There are 4 ways to turn a row about zero (a turn may also mirror it). The second row of each pair is the first, turned, with some noise. The first 36 pairs use one turn. New pairs use 2 turns, one after the other, and a turn may come again.
Known pairs, each followed by its turns in order:
[ 0 -2 12 -7 -9 -4 16 14]
[  2   0  -7  16 -11   1 -12 -13] -> K554

[ -4  11  -4 -17   2  -8  -6 -12]
[-12  10 -14   5  -8   7   4  10] -> K414

[ 28 -15 -24   3   6  -5   1  -3]
[-15 -19  -8 -19  15 -12 -16   1] -> K554

[ -7  17  41 -30   8  -5  -8  12]
[-17  15  -3 -34  -7 -34  17  -1] -> K769

[-9  9 20 -4 -7 -2 25 -2]
[  5  -8  -5 -18   0  -6  19  22] -> K769

[ 10  41 -17  -7 -20  -3   8  -5]
[ 23  23 -30  14   0  -6   2  18] -> K414

[  5 -10   5  13  40  -6  12   0]
[-10   4  18 -22  11   2 -31  -9] -> K611

[-34 -11  18  19   7   1 -18  -6]
[-14  -7  22 -26   1   3  31  -5] -> K414

[  0   4  15   7  -3  19 -41   4]
[-19  20  31  13   6 -10  13  17] -> K554

[  2   5  -6  -1   5  12  -7 -41]
[ -7  16  10 -10  11  -3  16  32] -> K611

[  0  27  19  13  -5 -31 -11 -14]
[ 31 -16 -12 -18   2  13  -5  24] -> K611

[ 25 -12  28   1 -24  -2 -11 -10]
[-7 22 -9  9 -9 10 36 -5] -> K769

[-21  -6  -4  10  17  -8   3 -20]
[ 16   0 -17  -9  11   9  18  15] -> K554

[13  2 28 11  6 22 -4 -8]
[-10  29   9   8   6  12 -14  14] -> K554

[ -6  20  -2 -15  -2  -2 -23  -6]
[-13  12 -15  -6 -15 -11 -18  -2] -> K769

[ 7  4  2 -4  1 -4 27 -1]
[ 3 -9  2  0 14 -4  9 23] -> K769

[ -3 -14  -7  10  -7   6  -8  -1]
[ 11   0   1   8  -7  12  -1 -11] -> K769

[ -5 -18  -2   6 -41   3   4  13]
[  0   6 -29   8 -13   6  26 -23] -> K611

[ -2 -13 -17   9  -4 -15  -7  -4]
[ -4  -9 -12  -6  14 -15  12  -2] -> K554

[ -5  41 -17   5 -15 -15  -2   0]
[ 26  29 -27  -4  -6   2  14  10] -> K414

[ -4  -7  -1 -16 -18  16   9  -2]
[-12  -3  -2   7  -6 -12  24  -6] -> K611

[ 2  4  1 -8  2 37 16  2]
[-10  -4  -5  11  27 -25  -6   2] -> K414

[15  1  7 35 10 -7 -9  0]
[-18  -2   2  -4  11  31   5 -14] -> K769

[-22  11  -2  -1  -7 -14  -9   7]
[  5  -4  -1   6 -10  -3  27  -5] -> K554

[ -1 -19  -5  -3  -4   3  36   9]
[  4 -14   3  -7  21   3 -31  12] -> K414

[ 15   8 -17 -12  -5  14  10  -9]
[-21  -6   8  13   8   6  18  10] -> K611

[23 29  1 13  0  8 -4  0]
[-26  -9 -26   2  12   7   2  -4] -> K769

[ -5  -9 -18  -3 -22   4  32  -2]
[-25  -3   0  -2 -20  15  24 -10] -> K611

[ -2  -3   0 -14 -16  -6  -4   5]
[  2  -9 -11   7   3  15   4   1] -> K414

[ -4  -3  20  13   3   8 -18  -5]
[-8 20  7 12  8  3  8 15] -> K554

[  2  -6   7 -23  -3  -5   3   9]
[-9 -5 -4 12  8 19 -7  0] -> K414

[ -3  26 -18   8   8  -5  17  -9]
[-2 -8 23 -3 -8 26  2 13] -> K611

[  4 -20   8   3  -2  -5   1  -3]
[ -3   1 -11  12  15  -3  -5   1] -> K554

[  8 -14   0   2  -7  -4  -3 -13]
[-10   7 -15  -8   6   0   6   4] -> K611

[ 11  -8   1  12 -14   2   0 -41]
[  5 -15  10   6 -24 -18   6  27] -> K414

[  1   8  -2 -12 -18  -4  -5 -16]
[ -1  13 -14   6 -14  -1  -1  14] -> K769

New pairs. What belongs after each?
[ 0 -5 24  3 -7 13 21 16]
[  8  -5 -12  -4  26  22  -5  -7] -> K611 K554

[ 3 -9  0 21 -5 -6 -1 41]
[ -2  -6  -1   4 -28 -35  10  13] -> K611 K414

[-10  -3  18 -19  -4  -2  12 -11]
[  3  -3  11   6  -4 -29   0  -3] -> K554 K414

[-39  16   7 -38 -15  -5   2   9]
[ -5 -33 -32  27  -5   8 -17  18] -> K769 K611

[ 32   3   7 -35  -2  -9   9  -2]
[ 19 -16  14 -11 -23  24 -21  -9] -> K769 K611

[11  4 -1 -5 -7 23 -2  1]
[ -4 -15  11 -11   9  11   6   8] -> K611 K769

[10  9 10  0 -6 -1 10 -5]
[ -5   0  -8   1  -1 -12  14   5] -> K554 K414

[-41   2  18 -20 -15 -14 -15   5]
[ 42   1   2  -8 -14  -1 -31  14] -> K414 K554

[  2   1   4   4 -22  -1   9   3]
[ -2  -7  -2 -15  -7  -5 -16  -1] -> K769 K554

[ 41  -1   4   7  -7   8  -1 -41]
[-15  -6  41   8 -16 -13 -29 -18] -> K611 K611

[-16  -3  41   0  -2 -21  -7  -5]
[ -2  34   7  28  10 -14  -5  10] -> K611 K769

[-39   1  23  -7  20  -9 -15   9]
[-39 -12   4  13  10   2   7 -29] -> K611 K554

[  9 -12   2 -39  11  -6  16 -11]
[ 24 -23 -12 -15 -10  14 -16 -19] -> K769 K611

[  6   5 -26  24  -9  25  -6   0]
[  1   8   2 -19  30 -23  -2  13] -> K769 K554

[-12 -14  10  11   0  -5  -9  28]
[ 11   0 -11  -5 -12  31  -7 -10] -> K554 K611

[ -5   1 -38   2   8   0  33   1]
[28 34 19 19  0 -3  8 -3] -> K611 K554

[  6  12  13 -11 -17 -41 -16  -3]
[ 11 -30 -33  15   4   3  18  -6] -> K414 K769

[-41   6  15   5 -15  18   2  -8]
[-27 -10 -28  22   3  -4  19   0] -> K769 K611

[ 1 -5  3  2  7 -9 -4 -6]
[ -5   1 -10   2  -3   7   2  -9] -> K611 K414

[ -4  -1 -19   1   9  10   1  11]
[-2 24  1  1 -1  3 12  1] -> K611 K554

[ 16  -1  -3   6 -16  15  -8  -1]
[-12  17   7   0  -7  12  17   4] -> K554 K414

[-11  33 -15  -2  -3  -4  -3 -41]
[  5  -3  21  11 -11 -45  17  -5] -> K769 K554

[ -9   6 -30 -41 -13 -32  -4   9]
[ 17  -1 -25  13  49   2 -19  -6] -> K554 K554

[ 15   8   8 -32   5 -11 -12   4]
[  9 -23 -18  -2 -11  22 -11  -8] -> K414 K769

[  0   0  -1  10 -25   4  -5  -3]
[ -7  -7 -14   0   5  -6 -19  -4] -> K414 K554

[-15  -6   8  -2 -22 -25 -30  -1]
[ 23 -24  -8  21  -3  -5  23  11] -> K414 K769

[11 12  0  8 -6 -3  8 -2]
[-10   5   9   1   8  -9   2  -9] -> K611 K611

[ 6  0 13  6 15  5  3 12]
[ -1   3  -2 -10  12 -12  -9  14] -> K611 K611

[-12  34  14  -2   9 -13  14   3]
[ 15 -17 -18  11  20 -21   4  15] -> K554 K414

[13  0 -5 32 14  8 -9  4]
[ -9   8  21 -12  -6  20  -3  22] -> K611 K554

[-23  -9   1  -2  10  -3  -1 -16]
[  2   5   5   7   6 -11 -26  -6] -> K554 K414

[-11   0  -5  -3 -41 -29  -6  17]
[ 4  0 12  4 -8 36 -1 39] -> K554 K769

[  2  -3   6 -25   3  -6  17   1]
[  1  -3   2  19 -14  11   8 -16] -> K554 K769

[ 4 -3 -2  2 10  3 -4 22]
[ 9 12 -2 -8 10  1 -2 15] -> K611 K611

[  0   7   1 -15   4  10  18  32]
[-21  18   1  -8 -17 -21   3 -10] -> K414 K414

[ 41  -6  11  -7  12   0 -25  -1]
[-25  -1  12 -28  19   8  24 -14] -> K554 K414

[-18 -12   6 -39   4 -11 -17  -2]
[ -5  28  22   5 -22  -7  20 -14] -> K414 K611

[ -5 -24  28   0   5  -2  18  -6]
[ 6 22 13 16 18 21 -8  0] -> K554 K611

[  8  -2  18 -23 -10  -3   9   9]
[14  8 23  9 -1 12 -4  9] -> K611 K769

[-35  -3  -5   7  -8 -18  23  -3]
[-32  -6  -2   4  12  30   8   8] -> K554 K611

[ 1  0 10  7 -5 17  1 15]
[-15  -3  17  -2   0   7   4   6] -> K414 K769

[ -3   6  12 -18   9   5  -5  -9]
[ 2 17 12 -9 13  1  4 -1] -> K611 K769

[-16   5   4 -19  -6  -4   0   0]
[ -1  20 -10   0  10  -7  -3   4] -> K769 K769

[  2   7  -2  -8  -6  -2   2 -24]
[  8   0  -5  13 -11   8   5 -15] -> K769 K611

[ -2   4   9 -13   0  -9  -3 -10]
[ 10 -12  -2   7 -11   1   4  -1] -> K769 K611

[29  4 -6 16 -3 -9  5 -1]
[-22  -2  -1  -6   7 -22  -6 -11] -> K611 K414

[ 20  -2 -16 -11 -14   5  -4   0]
[ 17  11   4 -19 -10 -12   0  -3] -> K769 K414

[  9   4  -3 -12   0 -20 -14  12]
[ -3  13  -6 -17 -16  -4   7 -10] -> K554 K611

[  7  25  -1 -10  -8  12  -2 -27]
[  5   5  16  -1  26  11 -22 -12] -> K611 K414

[13 -2  5  0  0 -1  6 33]
[ 17  15 -24   2 -13   9   3   3] -> K554 K611

[ -8  30  31 -41   1  -5   0  -2]
[  9 -24  21  13  23 -36  20  11] -> K554 K414

[  7 -19  -3 -31   2  -2  28  -5]
[-16  -2  10  -3  33 -12  -6  22] -> K554 K554

[-16  -5   3 -11   0   0 -17 -21]
[  2   7 -10  -1  -7  13 -23  15] -> K554 K554

[  2   4 -10 -15  -2   3  -3 -15]
[  7   2   2 -12  13  10  -1  -7] -> K611 K414

[  8   4 -38  -1 -14   1  10 -10]
[ -9  21  18  13 -14 -18  -1  17] -> K554 K769

[  1 -24   7 -13  34  -5 -12  14]
[ -2  -1 -15  17  -8 -37  -5  20] -> K554 K554

